The rows are grouped in 4 different ways at once. Each group adds its own fixed numbers to the row, and there is some noise. The rows also spread widely along 15 directions, which tell nothing about the answers.
In the rows, zero is written as 128.
Some rows, each with its group in each grouping after it:
[124 130 123  87 111  84 119  91 180 117 142  58 123 114 175 109 106 156
 160 136  56  84 101 132  96  85 147  88  75 154 153 130 132 174 111 156
 143 115 106]
A (2) raf z552
[111 138 153  94 121 104 134 177 162 117 138 108 116 180 148 149 156 149
 117 100  99  90 192 138 118 132 106 127 133 121 200 133 148  98 141 187
 170  92 157]
V (1) dos z552
[126 152 134 145 142 109 106 115 136 108 118 118 113 160 130 146 118 149
 125 142  99 121 146 116  83 107 110 102 118  79 139  91 124 124 106 117
 169 109 151]
B (2) karu z745
[118 126 153 164 120 127 127 110 148  89 139 129 122 152 140 149 122 117
 154 135 118 136 109 137 138 132 138 135  64 114 112 125 158 180 139 107
 131 157 146]
A (0) dup z559
[119 114 163 141 150 130 147 137 101 126 118 136 143 154 135 149 159 123
 137 119 121 127 121 140 130 121 180 160 114 108 120 127 138 138 161 143
 109 146 124]
C (1) dup z559
[128 141 117 200 168  86  62  97 116 143 112  99 111 117  90 158 123 113
 108 165 153 124  88 112 128 137 205 119 133  63 103  79 106 108 126  97
 164  73 116]
D (0) raf z745
[164 146 135  96 211 119 107 153 128 119  92 134 155 160 141 128  77 118
 152 111 164 129 186  85 115 103 143 115 177 131 141 107 119 116 126 135
 146  64 159]
B (0) dos z745
[156 153 125  92 147 137 132 170 115 140 123 175 142 142 154 100 107 119
 152 129 119 131 136 117 111  88  98  99 116 171 113 144 135 153 122 110
 125 110  92]
C (0) karu z552
[128 133 144 103 145 107 111 135 131  93 117  83 123 154 124 119  91 125
 125  86 140 124 156 127 135 116 150 130  65 112 142  75 139 141 105 127
 143  84 181]
D (0) dos z559
[147 165 126 134 132 144 113 148 128 160 119 122 105 131  80 154 143 119
 150 166 163 191 136 118 121 144  99 101 111 148 105  90 109 134 125 112
 179 120 129]
V (2) karu z559
[141 136 156 128 164 156 152  98 144 111 127 100 140 134 150 154 117 132
 167 152 145 144 149 132 104 111 164 113 137 148 125 103  98 159 123 137
 148 125 139]
D (2) dos z745
[139 137 114  70 167 105 125 115 114 152 109  79 107 123 104 108 117 149
  93 108 110 145 134  99  90 118 130 111 119 103 138  68  85 131  84 136
 160 102 170]
V (2) dup z552
[130 118 155 120 156 114 142 107 157 120 126 124 160 124 148 118 114 130
 184 112 107 140 160 103 103 141 107 114 120 154 139 127 124 149 148 159
 127 124 160]
V (0) raf z745
[141 136 142 138 190 107  94 142  95 148 106 124 152 153 129 156 132 113
 144 127 132 139 115 132 108  77 204 138 110 158 119 103 119 144 170 135
 111 106  82]
B (0) dup z745
[151 123 119 157 141 119 117 107 143 145 115 125 127 117 110 139 122 111
 156 166 131 160  89 103 138 153 149 121 126 108  89 132 119 162 147 101
 145 145 127]
D (1) raf z552
[110 136 180 148 123 146 140 178  86 112 123 172 133 170 138 116 150 127
 120 109 139  84 161 133 133 141 137 156 118  88 126 119 149  85 135 143
 110  92 148]
D (0) dos z559
[126 126 130 124 141 102 123 159 110 153 116 132 104 154 109 150 179 139
  96 127  90 131 121 118 109 124 122 165 128  98 133 125 130 116 150 140
 137 150 129]
C (0) dup z552
[114 137 140 138 120 133 120 145 107 153 133 127 119 121 119 110 140 119
 116 136 154 112 110 135 152 149 158 123 106 115 125 113 129 106 124 132
 142  78 114]
V (1) dup z559
[ 95  96 163 165 184  79 106 108 148  89 157 136 133 164 145 160 154 114
  80 115 104  77 107 145 160 141 192 192 139  78 154 154 184 125 160 135
 131 118 145]
V (0) dup z745
[137 141 123 133 125 114 107 169 147 144 139 172 106 178 105 166 173 110
 118 146 111 163 112 135 152 148 101 139 117 111 124 154 160 156 161 108
 161 153 119]
V (1) karu z552
[156 130 127  79 120 167 153 156 118 142 110 115 105 129 111  94 122 119
 120 141 171 142 114 110 177 148 152 160 121 105 112 126 110 132 103 137
 139 105 157]
V (1) raf z559
[139 147 125  78 174 138 112 142 151  94 120 111 118 177 128 139 114 137
 147 137 164 134 144 127 147 132 164 119 110 136 141  97 160 153 130 123
 147  92 138]
B (1) dup z552
[108 146 163 120 162 137 114 165 118 148 145 138 130 147  95 146 173 127
 151 123 153 157 165 138 120 164 116 122 105 185 134  96 137 116 162 145
 143 103 124]
D (2) dup z745
[135 114 140  76 140 117 135 145 115 137 117 101 111 149 118 109 127 126
  76  89 119 119 130 110 149 126 139 186 115  89 140 129 131 131 118 150
 135 127 190]
A (1) dos z559
[138 136 128  88 147 122 156 143  81 170 118 141 133 132 122 125 165 137
 109  78  73 174 139 128  63  91  96 125  82 143 119 105  79 164 126 135
 118 189 138]
C (0) raf z552
[139 152 161 116 115 166 148 160 124 143 106  96 126 136 131 132 140 150
 182 164 147 123 169 119 111 125 136 120 129 161 138 108 111  92 135 182
 141  91 120]
B (2) raf z559
[130 127 124  81 219 104 100 113 133 182 154 124 134  83  82  82 109 115
  91  94 155 145 144  87 126 161  79 122 147 185 127 114 129 122 118 114
 163  90 174]
A (2) karu z552
[102 117 179 181 184 153 126  92 122 118 140 108 136  95 127 107 112 128
 140 177 186  81 123 112 139 160 164 170 153 152 115 121 169  85 151 134
 121  66 124]
C (2) dup z745
[128 126 127 146 123 120 115 137 100 178 135 150 123 146  81 166 189  97
  99  93 100 214  93 151 130 141 136 132  63  97 101 117  81 184 156 100
 148 200 144]
A (1) dup z745
[114 114 158 104 146 134 151 112 159 107 134 107 140 120 149 119 148 154
 161 152 137  79 129 119 149 168 166 148 136 125 135 135 161 130 151 162
 116 109 130]
C (0) dos z552
[131 122 142 145 178 123 133  93 160 138 142 104 127  88 128 124 126 137
 142 168 136 106 124  93 125 167 127 132 179 147 127 147 139 110 135 140
 153 112 135]
C (2) raf z552
[150 133 133 108  84 121  94 198 125 121 132 157 148 164 134 100 114  75
 170 115 152 140  86 155 220 124 184 109  24 126 102 149 154 174 147 107
 110  77  93]
V (0) karu z745
[144 118 140 191 147 109 135  98 125 127 126 126 133 123 140 142 109 100
  86 105  92 121 117 123 118 110 158 137 151  57 130 145  79 125 102 117
 163 148 182]
A (0) raf z552
[137 120 138 105 163 155 150 129  85 142 104 104  90 122  93 112 145 135
  61 146 147 131 101 107 141 117 141 234 120  94 100 111 130 122 112 123
 116 148 157]
C (0) karu z559
[124 139 134 109 180 120 118 121 133 144 109 144 123 136  98 128 144 162
 155 163 126 124 149  61  91 175  82 137 167 113 113 110 146 118 156 138
 127 121 149]
A (0) karu z552

New rows, each followed by its group in each grouping:
[134 135 136 154 131 111 108 132 134 145 110  84 129 117 103 153 135 120
 158 134 132 154 132 121 124 131 150 123  95 131 128 103 108 125 149 142
 152 109 133]
C (0) raf z745
[148 170 131 119 109 146 107 193 122  95 123 155  94 212 125 142 112 110
 137 130 140 167 141 139 133  96 101 107  57 118 126  98 147 155 104  94
 161 105 136]
V (2) dup z745
[148 169 112  57 100 158 117 235  64 189 103 164  84 177  81 117 176 127
  97 113 122 184 129 121 114 102  83 146  69 133 115 101  94 132 122 126
 129 135 115]
A (0) dup z745
[133 131 137 157 103 125 122 141 122 160 118  96 115 107 132 128 133 122
 134 158 119 121  95 129 125 102 149 149 100 145 122 140 124 120 148 145
 140 111  90]
C (1) raf z745
[143 123 148 153 134  95  92 148 126 142 113 131 135 144 115 124 110 102
 157 138 127 131 120  98 141 137 133 135 116 107 105 134 144 124 159 123
 136  95 140]
D (2) dos z745
[135 128 156 130 167 141 136 119 134 149 134 137 153 103 135 118 123 122
 147 138 140 127 150 114 121 136 120 118 154 165 126 140 116 121 138 140
 145 105 134]
B (2) karu z745
[121 150 138  76 140 170 173 126 128 151 135 134 128 123 143 128 159 166
 150 139 115 155 160 132  66 112  77  95 112 187 134 109 101 156 119 143
 143 147 104]
C (1) karu z745
[151 130 133  93 150 169 162 131 114 127  98 132 107 163 124 140 148 147
 133 167 133 148 117 105 121 132 151 171 153  81 111 123 109 147 128 143
 125 152 138]
V (1) raf z745
[117 130 111 101 160 108 109 107 139 133 146 152 123 126 138 125 158 140
 103 131 105 114  89 124 132 139 158 104 116 100 123 127 132 166 118 108
 141 124 107]
B (0) dup z745
[114 121 180 136 155 157 144 145 142  97 153 160 134 178 127 164 172 120
 146 124 130 150 156 143 140 159 115 166 116 141 137 147 158 148 166 139
 130 165 160]
A (2) dup z745
[158 142 114 107 176 111 121 118 166 127 131 110 122 149 121 168 128 120
 129 139 140 159 136 124 143 136 165  89 165  97 137 113  95 158 110 123
 195 117 155]
V (2) dos z552
[124 122 151 188 152 102  82 143 102 140 137 141 138 150  99 160 144  76
 102 100 154 149 109 151 166 135 190 153  86 102 108 114 131 135 162 103
 141 111 136]
D (0) dos z745
[137 119 162 130 125 103 120 170 138 116 112 114 137 170 104 145 129 103
 157  98 131 147 164 119 163 153 122 159  89 102 142 125 148 123 160 153
 131 115 189]
V (0) karu z559
[146 130 131 115 172 147 148 101 136 153 116 128 127 118 120 156 154 139
 149 180 124 151 113 105 114 124 147 145 156 138 102 130 104 166 143 133
 130 167 112]
A (0) karu z559
[160 158 127  87 183 206 150 179  57 158 109 206 112 153 111 108 143 113
 104 142 179 187 121 110 121 110 102 167 128 159  73 114 116 153 121  84
 109 149 107]
C (0) dup z745
[135 136 124  85 166 132 133 130 143 123 125  90 104 147 124 148 135 138
  98 139 138 131 130 134 129 105 156 153 125 128 147 114 128 143 117 134
 162 116 130]
C (1) karu z745
[121 148 130  76 103 113 144 152 133 146 121 115  95 150 119 135 182 174
 128 124  58 137 162 112  71 131  63 108 106 112 145 107 105 124 110 168
 158 149 151]
D (2) raf z559
[163 120 110  50 178 123 149 112 162 122 109 162 155 141 148 117 123 139
 165 128 111 147 128  83 138 148 138  95 164  82 111 148  99 188 117 122
 132 147 155]
B (0) karu z745
[150 176 138 157 160 164  99 168 105 134 112 164 117 202  89 202 159 114
 182 166 162 218 145 131  95 116 126 106  98 150  96  80 118 165 167 102
 150 146 105]
A (2) dup z745
[156 146 151 140 167 123 115 137 160  94 140 127 146 147 157 124  63  96
 188 121 143 156 165 120 119 106  98  88 102 200 126 126 150 158 126 105
 155 103 147]
D (2) raf z552
[140 150 138 127 102 135 128 183 120 122 120 131 111 193 130 178 157 119
 128 117 114 166 145 159 121  90 135 131  77 112 141 117 121 155 139 133
 160 150 125]
C (1) dos z745
[142 143 135 151 124 114 116 163 122 140 113 148 125 154 136 139 125 111
 151 144 119 128 125 112 130 116 139 116 125 107 121 131 128 128 136 129
 142 108 113]
V (0) dup z559
[121 120 160 111 112 148 151 158  91 165 130 150 147 127 114 109 171 116
 146  98 122 164 127 133 132 145 116 146  59 152 110 123 111 149 157 145
  97 147 134]
V (0) dup z745
[111 117 153 119 173 145 117  96 121 124 121 113 136 135  93 132 146 138
 153 156 163 125 104 116 147 173 183 161 104 106 102  97 150 147 166 126
 107 115 134]
A (1) karu z745
[139 128 145 137 141  90  97 135 119 138 115  86 122 157 122 146 124 119
 123 130 101 117 113 133 117  84 174 161  97 120 133 116 134 135 152 148
 134 120 122]
A (2) dos z552
[121 124 178 172 177 117 141  89 176  71 166 143 175 155 181 164 105 113
 181 117 105 111 164 154 108 117 147  86 134 146 152 148 145 162 140 129
 151 134 149]
A (2) karu z552
[116 148 141 119 141 150 133 142 120 101 132 153 116 169 113 141 161 142
 108 108 145 131 152 134 142 169 133 118 109  63 130  93 125 124  97 122
 155 122 176]
B (0) raf z559
[119 134 119  31 104 147 133 168 155 126 126 127  97 153 105 106 174 171
 149 153 149 118 120 101 180 204 112 137  96  91 128 127 169 146 139 146
 132 105 137]
C (1) dos z745
[105 117 171 175 172 106 139 106 123 133 156 142 168 112 151 148 143 101
 131  89 105 134 137 150 108 116 141 121 110 170 136 139 129 147 154 131
 136 150 128]
C (0) dup z559
[170 136 153 145 149 164 142 188 109 163 112 179 144 176  98 184 177  86
 166 120 144 236 153 130 135 144 105 161 121 162 104 149 111 163 193 129
 136 207 144]
B (1) raf z552
[117 135 144 136 182 123 119 126 117 108 145 127  97 167 112 159 155 124
  47 105 130 127 145 143 124 128 154 159 149  70 145 105 110 109  94 120
 180 122 181]
D (2) raf z745
[ 91 137 162 156 106 143 143 148 138 133 169 162 117 102 159  91 141 139
  94 144 118  45 139 140 132 151  86 122 135 137 152 164 152  73 104 131
 154  77 113]
D (0) karu z552
[147 146 112  90 126 159 154 147 168 126 156 142 100 129 164 115 126 123
  99 155 130 118 112 138 158 119 122 114 137 146 141 163 122 157  82 111
 173 123 114]
V (0) dup z552
[105 120 149 141 123 121 133 118 138 167 163 139 141  88 135 109 150 114
 121 128 116 104 106 139 143 150 125 128 114 159 128 167 133 130 144 139
 138 125 111]
A (1) karu z559
[136 132 136 112 122 153 138 156 111 152 132 123 105 118 111 114 145 114
  87 138 155 120 103 141 176 131 160 163 107 116 109 129 111 121 104 125
 143 110 129]
D (0) karu z559
[168 112 129 115 117 127 150 127 119 138  78  63 103 130 130 125 117 137
 112 151  93 129  93 103 124  80 168 212 115  86 120 134 100 139 130 154
 118 164 151]
B (0) raf z552
[160 153 121 107 139 158 126 161 130 164 121 146 115 124 104 131 138 108
 136 153 171 183 123 109 147 137 106 126 127 154 106 125 104 153 130 113
 160 118 120]
V (0) dos z745
[100 123 134  74 109 113 144 115 154 125 126  73 128 113 127 125 165 169
 153 122 113 102 135 130 137 170 173  92  88  96 146  91 110 133 118 173
 138 104 139]
C (0) dup z559
[112 142 136 150 185  82  99  67 153  95 145 123 137 148 174 154 117 154
 137 171 102  49 102 125 102 103 212  76 171  83 136 115 150 140 119 129
 150  76  92]
A (2) dos z559
[101 133 132  90 158 131 128 129 136 113 141 120  77 172 105 144 178 163
  83 151 120 124 112 133 125 153 118 188 103 116 140 109 182 148 139 126
 140 143 129]
V (1) dup z552
[155 149 118  71 122 147 127 128 153 125 113  95 109 138 122 121 118 147
 172 170 151 141 119 104 151 146 156  92 116 101 108 102 110 167 102 130
 156 105 144]
A (2) dos z559
[132 108 180 151 128 126 153 143 127 141 125 149 163 133 145 121 146 112
 187 134 113 120 137 112 138 158 139 136 141 126 119 162 135 119 169 166
 110 126 138]
V (2) dup z559
[110 131 142 129 107 118 116 134 116 164 133 109 135  99 114  97 133 132
 140 107 118 120 127 123 119 146 121 108  75 142 132 114 110 120 137 147
 135  94 135]
A (1) raf z745
[135 130 148 101 109 160 155 189 144 121 135 146 117 162 137 148 165 121
 139 129 125 152 145 141 160 137 115 158 105 139 141 164 137 142 144 145
 139 152 136]
C (0) dup z745
[166 140  85 154 164 111  72 116  97 202 101 144 112  92  55 118 139  99
 122 176 163 189  48  75 155 174 146 133 126  99  47 113 111 155 151  67
 139 135 112]
B (0) raf z552
[121 103 172 129 144 145 163 113 140 121 112 135 169 138  96 160 181 132
 191  96 136 189 177 110 136 221 135 125 116  75 118 101  89 152 171 155
 126 177 220]
B (0) dup z745
[111 146 146  98 100 144 156 141 161 108 158 144 107 148 177 114 150 169
 135 153  77  77 144 131 101 129  84  95 127 129 157 153 141 126 101 150
 151 121 121]
A (2) dup z552
[124 140 159 164 120 139 125 161 138 108 109 140 119 190 137 186 169 147
 152 174 134  80 153 119 141 150 188 142 180  41 147 136 128  87 154 169
 144  94 128]
A (0) dos z745
[118 117 152 125 173 114 138 115 133 113 117 142 131 175 134 172 167 144
 123 137 101 109 137 126 111 134 177 151 166  62 134 125 127 129 148 150
 132 138 139]
D (1) karu z745
[145 143 138  85  83 155 170 163 178 122 123 114 105 147 149 142 151 157
 168 144  93 137 170 113 120 136  75 122 123 130 152 154 111 141 116 173
 160 158 159]
A (0) raf z559
[112 150 144 143 108 145 116 166 126 185 155 159 129 106 124 115 173 128
 152 154 137 111 120 134 131 161 102 102 116 194 127 159 142 107 165 146
 135  97  68]
A (1) raf z552
[137 140 153 163 143  91 109 132 166  88 104 126 149 151 177 130  81 138
 213 160 109  69 163  86 106 126 142  81 159 103 138 134 155 101 139 152
 136  62 125]
D (0) raf z559
[156 131 134 184 139 103  96 124 149 148 129 111 121 119 121 157 119  88
 155 172 124 157  87 124 145 113 155 132 119 147  95 147 128 153 151 110
 161 135 105]
D (2) raf z559
[103 135 177 189 124 133 133 107 120 108 130 127 146 133 147 134 132 136
 164 150 118  91 138 138 101 130 147 107 106 103 123 109 141 111 138 135
 128  98 122]
C (2) karu z745
[129 124 134  92 143 110 118 167 122 119 137 150 119 180 152 120 134 112
  95 101 100 123 106 149 143  85 143 163  85 138 144 147 163 161 139 127
 123 127 112]
V (1) dup z745
[166 113 141 148 114 116 106 158 153 114  87 111 138 166 112 145 108 103
 198 159 155 146 113  94 192 165 180 158 117  67 104 144 158 142 185 129
 132 118 162]
B (1) dos z552
[160 144 141 157 147 130 131 143 139  87 125 148 141 186 167 163  83  87
 138 119 129 144 143 151 143  77 170 106 125  96 135 135 123 160 109 108
 163 118 143]
V (1) karu z559
[122 124 109 145 169  84  97  80 161 143 145 131 111 102 125 140 145 135
  78 159 103 103  81 113 136 143 151 128 159  78 122 145 126 141 119 106
 172 123 120]
B (0) karu z745
[167 130 114  67 150 101 121 134 170 133 124 118 156 141 129 134 113 112
 182 122 127 146 126 108 174 148 191  62 142  91 119 139  91 173 113 137
 159 108 155]
A (2) karu z559
[142 130 151 125 161 123 126 143 107 151 131 128 145 139 113 130 139 102
 127  93 133 166 147 132 123 125 136 135 110 146 130 113 102 132 136 144
 142 120 155]
V (2) raf z745
[141 121 156 127 157 115 139 104 144 122 115 117 153 131 139 128 108 123
 180 137 115 138 146 100 110 132 123 122 136 129 119 124 125 145 139 146
 133 125 158]
V (2) karu z559
[129 134 154  94 128 153 135 160 144 132 133  96 142 141 101 141 155 123
 180 100 161 186 162 150 144 161 126 128  49 203 141 100 136 162 165 152
 138 137 154]
B (1) raf z552
[179 149 101 125  89 136 128 175 156 162  96 129  99 125 125 130 116 120
 175 190 109 168 105  84 135 119  78 115 128 127 101 162 113 152 134 113
 160 148 110]
C (0) dup z552
[129 151 115 101 155 136 122 145 123 169 152 155 115 144 112 168 184 119
  94 127 131 185 113 158 119 124 131 110 105 159 115 121 100 181 138 105
 169 160  96]
D (1) dos z745
[154 143 122 147 144  98  93 135 133 143 113 126 125 143 100 137 111 112
 164 140 124 160 123  94 120 142 120 102 122 104 106 120 119 141 139 112
 158 122 153]
A (2) raf z552
[128 111 153 155 127 125 129 111 124 131 132  86 131 107 108 130 125 106
 119 126 139 138 112 139 156 136 163 152  84 106 117 118 116 133 128 127
 150 121 161]
C (2) karu z745
[167 124 119 119 183  87 103 117 147 102 117 126 127 187 115 179 109  94
 116 114 116 165 113 125 157 107 198 133 131  48 115 123 112 184 117 100
 164 152 178]
A (2) karu z559
[165 130 148 157  84 139 152 131  99 144  84  90 109 123 147 118 100 125
 136 174 100 118  96 106 107  72 156 158 122  76  93 128  86 122 111 140
 129 131 133]
D (2) dos z559
[133 117 135 151 154 121 133 128 106 141 119 167 117 156 111 155 176 129
 108 151 102 140  95 113 121 152 140 173 146  76  98 148 134 144 160 115
 124 178 129]
D (1) raf z552
[112 127 163 150 173 131 148  94 149  93 125 108 136 138 134 145 113 148
 149 135 133 112 175 110  93 145 109 126 144 113 146 100 147 117 133 136
 152 118 173]
C (1) karu z552
[187 135 116 157 142 104  82 154  92 191  84  87 107 137  65 149 119  76
 137 160 147 212  72 105 143  96 160 175  86 138  74 101 110 162 173 105
 138 141 118]
V (2) dos z552
[145 123 144 116 142 156 143 134 134 119 126 137 122 156 155 140 127 122
 139 157 121 132 104 129 138  99 157 163 123 138 121 155 137 168 146 128
 123 149 113]
A (1) dup z745
[103 163 147 110  96 124 115 167 148 120 161 124 132 156 152 153 159 137
 146 112 120  98 150 180 132 110 162  66  64 161 166 112 133 143 125 155
 152  84  87]
A (0) dos z559
[146 137 109  77 155  81 100 118 127 167 133 123 143 126 127 115 125 122
 124 105  84 150  96 120 108  98 143  90  94 144 116 121 108 190 125 113
 136 136 115]
A (2) dos z552
[134 123 155 175 138 124 127 149 126 139 135 159 137 138 137 145 137  96
 134 133 114 139 123 126 135 133 128 142 130 133 115 159 131 130 156 116
 135 143 132]
D (0) dup z552
[141 144 136 108 151 137 139 166 139 123 130 136 110 154 142 137 144 137
 113 145 128 107 148 116 136 125 130 133 175 109 148 151 127  97 109 151
 167 100 130]
C (2) raf z745
[154 162 115 161 133  98  49 173 124 147 102 114  94 187  84 186 123  97
 155 166 138 199 103 127 118  84 125 136  58 158 100  94 157 172 188  91
 154 123  86]
D (1) dos z745
[ 96 139 128 124  90 135 140  74 132 172 151 132 107  79 127 111 190 181
 129 185  71 134  74 122  69 150  63 103  79 143  98 121 123 172 133 118
 140 174  87]
B (2) dos z745
[ 83 147 167 135 145 150 123  68  83 135 126 108 134 103 118  89 126 174
 156 145 133 107 127 113  44 136 104 104  55 151 100  40 136 134 125 123
  98  92 123]
A (2) dos z745
[156 139 142 186 174 121  93 125 106 129  93 120 150 131 106 125  72  86
 178 148 186 152 123  94 143 136 180 115 126 114  93  89 125 120 150  99
 131  71 141]
V (0) dup z552
[136 147 139 168  78 126 137 127 159 142 152 138 133 120 139 157 141 108
 161 140 100 171 120 149 129 134  99  68  89 129 118 140  97 177 121 114
 184 156 131]
V (2) dos z559
[104 154 157 117 161 143 120 134 117 128 134 167 144 153 105 141 172 155
 193 141 147 143 164 112  96 189 109  69 113 135 113  83 142 135 151 136
 128 109 129]
A (2) dup z559
[155 135 144 127 122 147 141 153 147 109  98 111 111 165 148 130  91 127
 153 154 126 137 149 101 123 105 111 152 128 110 138 132 131 129 123 139
 148 116 160]
V (1) dup z745
[150 121 152 104 130 119 127 133 129 136 107  80 138 134 124 119 123 129
 187 137 110 152 117 116 123 112 144 160  66 172 114 121 141 159 170 156
 106 144 129]
B (2) raf z552
[128 151 126 108 154 136 117 138 154 137 146 158 130 122 132 115 126 129
 158 161 159 122 127 118 144 154 107  87 133 167 116 136 163 146 133 107
 154  88  94]
C (1) karu z559
[114 127 152 133 148 118 123 150 124 162 136 117 132 127 121 136 155 126
 130 118 123 128 148 131 119 147 132 132 124 163 142 123 128 107 159 154
 142 109 126]
D (1) dup z552
[150 129 138 146 134 113 123 147 114 167 126 126 138 107 134 102 100  89
 105  97 119 133 128 115 136 103 128 133 128 130 133 145  88 111 111 134
 151  94 146]
V (0) raf z745
[118 131 167 136  56 160 144 198  58 131 132 143  89 175 115 100 145  98
  40  74 104 142 115 176 142  82  86 221   4 100 131 123 141 126 111 116
 120 148 167]
V (1) karu z745
[172 122 129 118 152 111 122 169 128 194 126 125 120 127 108 152 159  90
 121 159 114 160  92 125 158 107 159 170 150 165 105 180 107 140 167 140
 144 151  91]
D (2) karu z552
[159 130 152 165 145 162 133 159 137 128 136 160 131 144 125 131  99  75
 119 118 165 163 148 120 169 142 110 155 142 130 124 167 121 126 129 109
 162 127 180]
A (1) raf z745
[124 141 141 111 127 114 109 162 124 171 147 116 152  98 129 101 148 122
 170 135 151  90 119 138 158 149 186  77 116 176 133 134 126  97 145 163
 133  44  68]
C (2) raf z552
[154 128 132 129 136 161 163 144 162 123 155 175 119 165 158 173 158 101
 101 143 123 158 118 152 164 124 134 152 167 106 135 190 114 178 123 115
 176 181 136]
V (1) dos z745
[129 140 133 121 137 120 128 143 131 121 141 161 100 167 139 132 155 136
 102 147 101 108 113 119 131 137 120 133 142  81 126 147 148 131 109 125
 150 124 126]
V (2) raf z559
